The rows of a group lie close to one hidden flat surface of 10 dimensions, which passes through zero. Surfaces can cross.
Some rows, each with its group after it:
[  6.6  11.3 -10.5  15.9 -13.4 -24.0  27.2 -10.3  -6.9   3.7 -28.3  -4.0
  -1.1 -13.7  33.5 -60.1]	Z_532
[-52.9  -3.2  15.0   9.0 -21.6 -35.2  -5.7  -8.6   5.4  -8.5 -10.9 -33.2
   3.9 -29.7 -30.1 -12.9]	Z_914
[ 18.7   0.8 -12.8  -4.7 -14.9  -6.9  11.6 -35.3 -26.3 -31.4  -5.7   8.7
  23.9  46.9 -19.1  16.9]	Z_76
[-17.7 -12.4 -27.0  67.9  15.6  -6.4  31.6 -24.2  -1.9  -4.5 -21.0   4.8
  -5.8  -3.6   3.5 -40.0]	Z_914
[  0.6  -6.9  -8.9   0.4  11.0  -7.0  18.7  23.0  11.6   4.8   7.4  41.8
  -6.8   7.1 -14.3  42.2]	Z_914
[-19.3   4.9  36.7  41.9   6.8   9.8   7.2  16.6  -2.9  10.8  29.7  12.0
   6.3 -46.8 -51.6 -14.0]	Z_628
[  3.1   5.1  12.5   3.5 -20.6 -12.8  -8.1 -22.4 -19.9  10.2  25.5   7.7
   8.8 -13.7  21.1 -12.6]	Z_532
[  9.6  -0.5   1.1 -56.2 -20.5 -32.4  -1.5  22.8 -11.0  12.8  -6.1  -5.9
   8.4  -6.4   5.4   4.0]	Z_628
[  7.3 -28.6  -7.3  -4.5  21.5  16.1   6.5  14.7  16.5 -36.0 -15.9  -2.2
  12.2  11.0   6.5  58.7]	Z_76
[ -1.7  -5.2  -2.6   8.0  39.4  40.6 -16.8  16.9   0.2  19.8   0.8   7.3
 -16.5  26.7  16.3   8.3]	Z_914
[  1.3 -26.4 -23.8  29.2  -9.8  -3.3   1.8  40.8  -6.2  14.7   6.7   9.9
  16.5 -22.7  -1.5  24.3]	Z_532
[ -8.5   5.1 -17.6 -22.8  16.6 -19.2  17.9  -9.2  28.8 -15.2 -37.6 -23.6
 -23.9  26.1  -7.9  -7.4]	Z_914
[-22.4  -3.5  20.5 -32.5   8.9 -29.2  14.3  -6.6   7.6  -5.6 -21.8  -6.8
 -11.6   1.8  22.6  -0.8]	Z_914
[ -7.3 -18.7 -22.1  34.4  -8.7  16.2 -23.3  16.2  22.5   1.9  11.8 -37.9
   4.2 -44.3 -18.3   3.5]	Z_76
[  5.5  21.6  37.2  -2.9  29.9  -0.6  24.1 -12.2 -22.4  -8.9  27.3  37.6
  15.5   6.5 -56.6   6.2]	Z_532
[  0.7  21.5   3.5  -3.1  -0.5 -10.2   6.9  28.4  38.1  36.5   1.6  -5.8
 -36.9 -34.2   1.6 -38.4]	Z_628
[-21.5   7.4  15.6  11.8  -2.6 -12.0  -0.5 -19.3  22.4  15.3   7.5   4.0
 -29.9 -23.6  30.6 -21.4]	Z_532
[ -8.7   0.3 -20.6   6.7 -21.0   3.6  -2.6   8.3   1.9  29.0 -12.9  20.4
 -26.7  27.1   9.4 -15.3]	Z_628
[ 21.9  -7.3 -24.3  -1.4 -21.5   7.6  -9.6   5.2  -8.6   2.2 -17.7 -15.7
   8.3  -2.4  58.4 -18.7]	Z_532
[ -4.1 -13.5  22.3  -6.2 -38.0 -13.6   4.1  -4.9 -13.2 -38.4  -4.7   8.8
  34.8 -14.2   9.1  39.1]	Z_914
[ 18.1  30.8   8.4  -6.2 -47.9  24.7 -17.5  -9.6  14.5 -26.8   9.6   5.0
   1.6 -25.5 -30.7  -7.8]	Z_914
[-18.0   4.9 -15.1  31.7 -29.5 -14.2   0.5 -11.8 -12.8  35.1   4.6  13.2
 -17.7   8.0 -14.9 -40.7]	Z_628
[ 19.0  18.6  -7.7  33.3  16.9 -12.3 -12.4  -3.7 -20.3  37.4  49.1 -23.7
  20.4 -39.4   2.9 -39.5]	Z_923
[ -2.0 -13.7   7.7   3.0 -28.8   9.7  -5.4 -14.9 -49.9 -16.9  -2.6  18.7
  38.2 -15.1  24.1  -9.8]	Z_532
[-16.7  -6.0 -15.0  17.5  13.6  17.4  19.8 -32.5  13.4  -3.3 -16.3  34.5
 -36.0   1.3 -14.0 -29.4]	Z_76
[ 30.2  29.5  -9.2   7.0 -41.2 -24.7  -2.9  -5.5   2.7  39.6  44.2  26.0
 -11.5 -14.6  15.0 -18.0]	Z_628
[ 31.5  21.0  -2.8  -0.2 -34.2  -5.7  -6.4  15.0 -27.3   6.7  19.6   0.3
  28.3  12.3 -34.2  -2.0]	Z_923
[-16.0   6.4   3.3   8.3  30.0  26.0  -6.2  -9.3  14.8 -22.8  -0.3  -1.8
  -2.9 -11.7 -22.3   6.5]	Z_923
[ -8.8 -23.1  14.9 -38.4  16.0 -16.0  -2.0 -16.9  17.4 -12.6 -12.3 -30.6
 -10.9  14.9  17.0  23.9]	Z_923
[  0.0  16.5 -11.1  -1.5 -27.7 -24.4  -2.0 -12.4  19.3 -21.3  -7.3 -49.2
   6.0 -24.9 -44.8 -22.5]	Z_914
[ 17.2 -36.9 -12.2  -3.0 -13.6 -41.9   7.8   9.0   5.7  25.4   9.6 -35.2
   0.6  13.1  -6.2  21.6]	Z_923
[  4.3  25.7  -0.4  41.1  -1.7   4.9   6.4  -1.5  12.6 -28.9 -15.4 -29.4
  13.4  -4.5   6.1 -14.4]	Z_76
[ 14.9   7.3 -11.4 -19.8  -1.2  -7.9  13.1  18.0  -7.7   8.6  -3.0  17.9
   0.3  39.5 -41.4  16.3]	Z_532
[-26.5 -15.8  19.5 -20.9 -30.2 -22.0 -10.6   4.7  -6.6 -20.0 -27.2 -42.7
  15.5  20.7 -19.1  20.8]	Z_628
[-12.4  29.7  22.7 -38.2   4.9   3.4   0.3 -40.0 -14.9  13.5  -6.9  24.9
 -30.2  26.6   0.3 -50.7]	Z_532
[ -3.4  11.9  -0.4 -47.2  27.4  24.0 -34.0   3.6 -20.6  14.9  12.4  10.1
  -3.6  11.1  14.5   6.7]	Z_923
[ 19.0  27.6   2.7  20.4 -20.1  -6.7  -8.3   1.1 -18.1   0.7  17.1 -14.7
  25.4   4.8   4.1  -9.5]	Z_76
[ 12.7 -19.5 -19.2  26.8 -27.4  -2.8   1.5  -9.6 -15.2 -42.9 -16.9 -34.8
  42.4   2.1  -5.6  16.8]	Z_914
[  8.7  39.6  33.4  -6.8 -11.0 -18.3  -8.0 -23.5 -19.7  -8.2  27.0 -27.6
  24.5 -15.0 -31.4 -29.6]	Z_923
[ -7.5 -20.9  -9.7 -20.0 -47.3  11.3  -7.9 -28.7  -7.9 -36.6 -30.9  15.2
   0.8  28.8  13.3  19.7]	Z_76
[  9.9  -9.2 -16.8  35.8  18.6  24.7  -3.2  10.8   2.6 -12.3  11.8   5.0
  16.6 -19.8  16.3  23.6]	Z_923
[ 21.8  27.1  -2.9  43.9   4.5  35.8  -4.7 -22.9  14.0 -30.3  14.3 -12.7
   7.5  -7.5 -22.4 -13.4]	Z_76
[  7.1   2.3  33.1  13.1 -15.1  -5.8  39.7   0.2  33.7  -0.1  -6.7  25.6
 -30.9   6.8 -22.3  -8.7]	Z_923
[-34.5  -7.5  14.2 -30.0  -7.0  -4.6 -11.3  -2.7 -11.4  24.2  -7.8  15.7
 -19.2  -1.2  15.2 -16.2]	Z_532
[-17.3 -27.7 -11.7  -2.3 -39.3 -38.4   9.7  22.9 -17.5  25.7  -3.4  12.4
   3.4  -0.4 -24.2  11.9]	Z_923
[ 21.8  -6.4 -29.8  15.9  26.9   0.5   4.5  -8.3 -26.4  27.2  17.2   7.8
   4.5  40.0  -1.0  -3.9]	Z_914
[  9.4  29.5 -11.0   4.1 -13.5  -9.0   9.1   5.4  17.0  17.9  -1.5  -8.0
 -20.3 -25.0 -28.7 -51.9]	Z_628
[ -8.7   7.7  34.6  -6.6  17.1  38.3   6.0   4.5  -5.7 -11.5  -5.1  32.8
  -7.1  -0.7 -25.7 -10.3]	Z_628
[  0.3  10.1  42.1 -12.2  -8.2 -13.4   9.2  21.4  11.4 -14.8   3.0 -12.1
  12.2 -17.0 -25.7  15.6]	Z_923
[ -8.5 -11.6  13.3  50.2  29.1  29.6  -4.7  10.5 -16.7  11.2  38.2  10.8
  15.9 -14.8 -39.3  13.3]	Z_628
[ 38.6  46.7  -3.6  -0.4  -0.2  45.3 -23.9   5.9  12.2  -4.9   5.6 -19.7
  -6.0  22.3  -2.4 -22.2]	Z_76
[-44.3 -21.9  -1.3  31.0  -0.6 -43.1  -3.6  -4.6 -12.8  24.9   5.0 -38.1
   7.6 -19.7 -13.3 -17.9]	Z_628
[ -3.0   7.6  30.0  -0.9  18.8   5.4  22.6  -4.1   2.6 -10.1  20.3  40.9
  -2.3 -26.6 -50.2   4.3]	Z_76
[  5.8  49.7   0.9  28.0   8.9   6.1  -2.2  22.3  18.9  25.5  -4.6 -24.4
 -16.5 -13.2   9.8 -60.4]	Z_76
[ 55.7  22.5  -4.8 -21.8   4.1 -18.8  21.2  19.6   9.4  14.0   0.5  -2.2
  -0.6  20.9  41.8  -2.6]	Z_532

New rows, each followed by its group:
[ -5.9  -0.2  -4.7  26.4  17.7   0.4  17.1  21.6  37.5 -25.4 -18.1 -28.5
   1.1 -45.3 -24.1  -7.3]	Z_628
[  0.9 -10.4  -9.2  48.4   5.5   8.0  27.5 -31.3  28.6   3.1   4.9  19.0
 -34.6   6.0 -23.3 -18.2]	Z_923
[-30.1  16.8 -21.9  -7.9  -6.9 -18.9 -23.7  -7.7 -39.2  23.2  -5.7  -8.9
  14.3 -21.3  23.5 -50.1]	Z_923
[-15.8  10.3  20.6  13.8 -12.8   8.6  -2.3 -52.0 -24.8 -38.3  14.7  31.7
  21.4  -8.2  -4.1   4.7]	Z_923
[-17.9  -8.0  -9.1  24.6  11.2  -9.1  27.2  17.4  11.9  -0.7 -44.4  -7.9
  -8.3 -35.3  35.5 -45.8]	Z_532
[  2.8  -6.8  -3.0  23.0 -28.3  -9.8 -23.1 -14.5  30.4   0.3  29.9 -20.3
  -3.4 -21.1  41.4  30.4]	Z_532
[  5.7   4.8  14.4 -26.9 -56.2 -14.6  -7.0 -11.1 -24.5   4.3  -1.8   7.1
  10.9 -15.0  18.7 -24.3]	Z_914
[ 16.7  -8.4 -25.1  22.3  11.4 -18.7  38.4  -1.6  14.4 -11.1 -16.6   4.5
  -0.9 -15.1  10.9 -12.2]	Z_914
[ 29.6  24.0  38.1  32.5 -12.5  -5.1  25.3 -19.0  15.7 -20.8  11.2  -7.7
   6.0 -12.6   2.9 -19.6]	Z_923
[ 14.7   1.3 -23.7  -2.2  15.5  14.3   6.7  10.8  40.6 -24.5 -41.3 -45.1
 -13.8  -2.8   4.9 -15.4]	Z_914
[-10.6 -11.6 -25.5  -7.6 -17.1 -16.1 -10.0  18.7 -12.3  -8.6 -25.4 -27.9
  20.9  -0.5   5.6   5.2]	Z_923
[-14.2  -8.9  -1.3  12.4 -30.2 -32.7  15.4  13.6  12.3 -19.0 -15.0  -9.8
  14.0 -35.5  -3.8   8.9]	Z_628
[ 11.5  15.3  -3.7 -17.5  17.4 -23.9  34.4  24.4  -0.7 -23.3 -36.5 -10.9
  13.9  38.5 -34.6   9.3]	Z_76
[ -7.6   0.4   1.0  32.5  35.9 -30.8  15.1 -54.7 -26.3  -2.7  24.2 -16.9
  15.2  22.1 -15.9 -10.2]	Z_914
[  1.3 -25.6 -31.1  10.9   1.6  30.0  -4.1  50.0  -9.3  24.4 -10.6  27.6
  -0.9  -2.9  10.6  11.2]	Z_532
[  6.3  12.2   8.2 -35.7 -15.8 -13.1   2.0  47.6   1.5  38.0   4.5  10.3
 -12.6 -22.4 -20.6 -19.2]	Z_628
[  2.5 -11.0  -7.1  -8.0  -0.7 -48.9  13.8  41.5   2.9  36.2  -6.5 -29.8
   3.5 -30.1  28.7 -14.9]	Z_532
[  5.4  -4.0  -4.3 -25.9  25.1 -23.6  20.0  -2.4  -2.1   9.9   0.7  21.0
  -8.3  26.4   6.5  20.8]	Z_914
[ 30.9  -2.9 -25.1   6.8  25.4  45.8  -9.2  19.0 -14.9  -3.5  -2.8  -5.0
  15.3  11.2 -12.2  -2.2]	Z_532
[-14.4  -4.0  25.3   0.5  24.6  -5.0  10.4   2.7 -16.4 -16.4   0.1 -10.5
  23.8 -27.4 -20.8  -5.7]	Z_532
[ 12.2  14.5  -3.7  -1.7 -17.5  -5.7  17.0 -46.9  -1.7 -33.7  -8.1  32.9
   1.1  -1.2  34.0  -9.1]	Z_628
[ 10.7   8.2  31.0 -41.5 -17.4  25.1 -17.3  -7.7  -2.6 -25.1 -10.6  14.1
   3.4  25.5  52.4  28.8]	Z_76
[-11.1   2.3   3.6   4.1  32.8 -22.9  11.7 -12.9   7.6   8.4   4.3 -16.7
  -8.1  -6.3  -1.5 -16.6]	Z_914
[ -1.4 -24.2 -42.7  -7.5  13.2 -13.6  26.2  28.9 -10.8 -15.4 -34.4   6.8
  19.6 -30.0 -16.5  -5.9]	Z_628
[ 14.2 -15.1  -7.7  52.0 -35.0 -12.4  27.1 -47.2  -4.1 -15.6  12.1  18.5
   6.9  10.0 -13.7  -3.1]	Z_923
[ -4.2  -1.0   2.2 -29.5  26.7   3.1 -26.0   8.2  -3.4  21.7  19.0 -32.6
  -3.4   5.6 -37.4   7.6]	Z_532
[ -7.8 -14.1   6.4  16.7  25.3  14.0 -25.7  39.2  44.1  30.2  10.2 -41.5
 -26.7  12.3  27.8  36.0]	Z_628
[ 17.0  -1.7 -49.7  47.1 -21.2  -9.8  -3.7 -15.3   9.0 -16.8   1.8 -38.5
  16.7   9.0 -23.4   3.7]	Z_628
[ 47.4  17.9  19.0 -16.6  24.3  13.1  -3.1 -16.4   6.7  29.4  37.1  -3.2
 -20.2  21.8  18.4 -11.5]	Z_923
[-20.1  -6.6  -5.0 -25.6 -39.9 -12.9  -7.2  10.2  -4.8  33.1 -26.1  19.9
 -27.9  44.9  32.7  -1.9]	Z_628
[ 18.2   2.6   1.6 -23.1 -24.7  -9.4  10.0 -20.2   2.7  -6.1 -24.7 -10.5
 -12.8  40.3  22.7 -14.9]	Z_923
[-24.1  18.5 -10.1  -1.1  18.5  20.7 -28.2   8.8 -14.7 -23.1  -2.6 -10.4
  26.1 -27.5 -14.0   1.3]	Z_923
[ 35.6  36.3  -9.2   2.3  27.8  62.2 -14.8   8.7   3.7 -15.0  -0.3  15.0
  -0.1  12.6  24.4  -7.2]	Z_923
[ 26.6  15.8   5.9  11.7  -5.0  21.8  -1.4 -16.2  -9.7  -2.1  33.5  43.1
   3.9  16.5  -6.8  18.9]	Z_532
[-11.9   3.3  24.9  15.5  10.1  38.8 -11.0 -18.0 -24.0  16.7  11.9  44.9
  -9.6  18.2  34.9 -13.3]	Z_914
[-26.2 -26.3  10.4   1.3   5.8 -18.0  11.2 -33.7  14.1  -9.3   1.4  -1.4
 -17.1   3.1 -26.8  12.4]	Z_923
[  2.2  12.0   7.8 -11.0 -30.0   1.5  -0.7  -7.2 -27.2  26.2  12.4  44.8
  -7.1  17.7  -5.9 -15.9]	Z_628
[ -0.1  21.1  -7.6  10.7 -45.6   7.7   4.9  26.8  21.3  10.3 -21.9   4.9
 -24.6   3.3 -45.8 -34.2]	Z_628
[ 31.7  11.6  14.3  -6.2  41.6  22.2 -15.5 -12.8   5.4   8.9   7.8 -59.4
  -3.7 -18.4  37.1 -49.4]	Z_914
[  1.1 -14.9 -14.4  12.6 -60.9 -18.4  14.9  -5.5 -14.7 -24.6 -33.3   2.7
  20.8 -17.9  16.1 -18.8]	Z_914
[-30.0 -11.4 -13.6  19.8   1.4 -34.9  15.9  14.8   3.3  20.4 -22.4  -6.9
  -8.9 -15.5  15.0 -24.2]	Z_76
[ -1.2  -2.3  11.2 -30.6  19.2 -17.5   6.1  24.6 -18.0  24.2 -10.1 -10.9
   3.2 -11.8  11.5 -25.5]	Z_532
[ 12.0   5.0   9.9   5.9   6.1 -17.4  24.1  26.5  15.2  15.8  12.2  31.1
  -8.3  -3.5   7.5  20.1]	Z_532
[-46.9 -21.1  31.1 -34.6  -3.1 -12.4 -22.0   1.9   5.8   3.0  -0.4 -10.5
  -7.9 -12.4  -1.8  29.7]	Z_532
[ 23.2  14.7  32.2 -45.6  -2.1   4.9  -8.0 -34.9 -20.6 -18.9  20.7  27.8
  14.6  17.9  38.8  23.7]	Z_628
[-22.2   3.0  20.7  36.2  34.4  20.1   2.6 -39.2  13.1 -28.4  26.3  12.4
  -1.9 -32.6 -23.5   4.2]	Z_923
[ 18.1 -16.1  -8.5   9.4  15.5  18.7  -1.2 -36.0   5.4  -8.2  16.4   8.3
  -8.5  24.9   8.4  22.5]	Z_923
[-30.2 -20.1  -1.8   1.5   6.7 -10.2 -22.9 -11.0 -31.4  42.5   7.5 -24.2
  -5.7  44.3  -3.1  -9.6]	Z_628
[ 30.2  -0.7 -12.0  24.3 -18.0  30.7  -4.2  -8.5 -38.9  23.7  17.3  40.6
   8.4  12.5  29.2 -25.5]	Z_914
[ -7.6  -8.9  -0.8  -6.4   7.3 -11.2 -19.0   9.9 -14.7   0.0  27.6 -24.2
  27.8 -17.0 -35.5  26.1]	Z_923
[ 16.2   6.1 -29.7 -18.8  16.8  10.1 -28.8 -13.7 -18.2  16.0  15.0 -21.0
   2.5  20.2   3.0  -8.2]	Z_923
[-47.0 -11.9 -15.2  33.3   4.2   5.2   1.0  -9.2  16.8  -7.2 -21.4 -10.4
 -19.3 -16.8 -36.1 -19.4]	Z_532
[  3.7  -3.9   6.7  12.1 -31.9   4.4  -2.9   6.9 -16.4  16.1   2.1  12.7
   5.9 -34.4  26.7 -30.8]	Z_914
[-34.1  -8.6  -4.7  28.8 -14.1  16.5 -12.5 -36.3 -25.3 -20.9  -0.2   3.2
  12.6  -8.6 -43.3 -17.7]	Z_532
[-24.8 -24.6  -8.9  40.1 -32.9 -22.5  -5.9 -19.5 -35.6   3.5  12.9   1.9
  25.1  13.9 -18.0  13.1]	Z_628
[ 31.7  -6.5 -39.1 -28.1 -15.6  25.5 -48.1 -13.4  -9.5  30.2  26.8 -27.2
 -11.7  25.3 -18.3  -7.0]	Z_76
[-12.8   6.9  14.4 -12.0 -38.2  19.7 -17.4 -33.0  -4.5   7.9  11.6  31.7
 -23.6 -19.3 -11.5 -32.5]	Z_76
[ 25.5  35.1   6.3  -5.8 -24.7   4.6 -12.2  44.9  -2.2  -8.6  -5.7 -23.8
  26.4   9.5  -8.4   8.7]	Z_76
[-26.5  14.2  27.7  12.0 -17.6 -20.8  37.6 -31.9  -8.5 -17.1 -26.4  45.0
  -8.8 -10.6  21.4 -39.7]	Z_532
[-14.5 -21.4   9.9   8.4 -25.3 -14.7  23.8  45.9   3.7  17.8 -16.4  42.5
  -6.3 -18.0  23.8  17.5]	Z_923
[-15.5  -5.1  11.8  18.9   2.5  -0.6  22.1  -9.3   4.5 -38.2 -18.4   7.0
  11.4 -31.0  -8.1  -3.5]	Z_628
[-38.4 -25.4  -5.4   9.0   1.7  -5.9   0.0  15.1   0.5   1.4   6.6  19.1
   1.9 -16.5 -50.1  28.8]	Z_923
[  8.5  12.0  26.1 -25.5   2.6  24.5  -7.7 -29.7 -30.5  -9.8  -0.5  21.2
   7.6   6.6  33.5 -25.6]	Z_532
[  9.4  16.7  17.9  -7.9 -27.0  19.3 -14.9  17.9   7.1   7.9  31.3  31.1
  -2.5 -33.6 -17.5   9.6]	Z_914
[ 17.5  -5.0  -2.2 -45.0  20.8  -9.8  -4.3  33.9 -36.8  12.8  -2.0 -26.8
  28.7  13.1 -33.4   2.8]	Z_532
[-48.7 -18.3   0.5   8.8 -25.8 -18.0  14.3  12.1   3.2 -23.8 -38.6  13.3
   2.4 -17.2 -10.0   5.0]	Z_923
[ 14.3 -14.4 -45.2  28.3 -13.2  14.9 -23.0  10.5  -3.9  11.6   1.7 -32.1
   6.0  51.3 -26.8  23.4]	Z_628
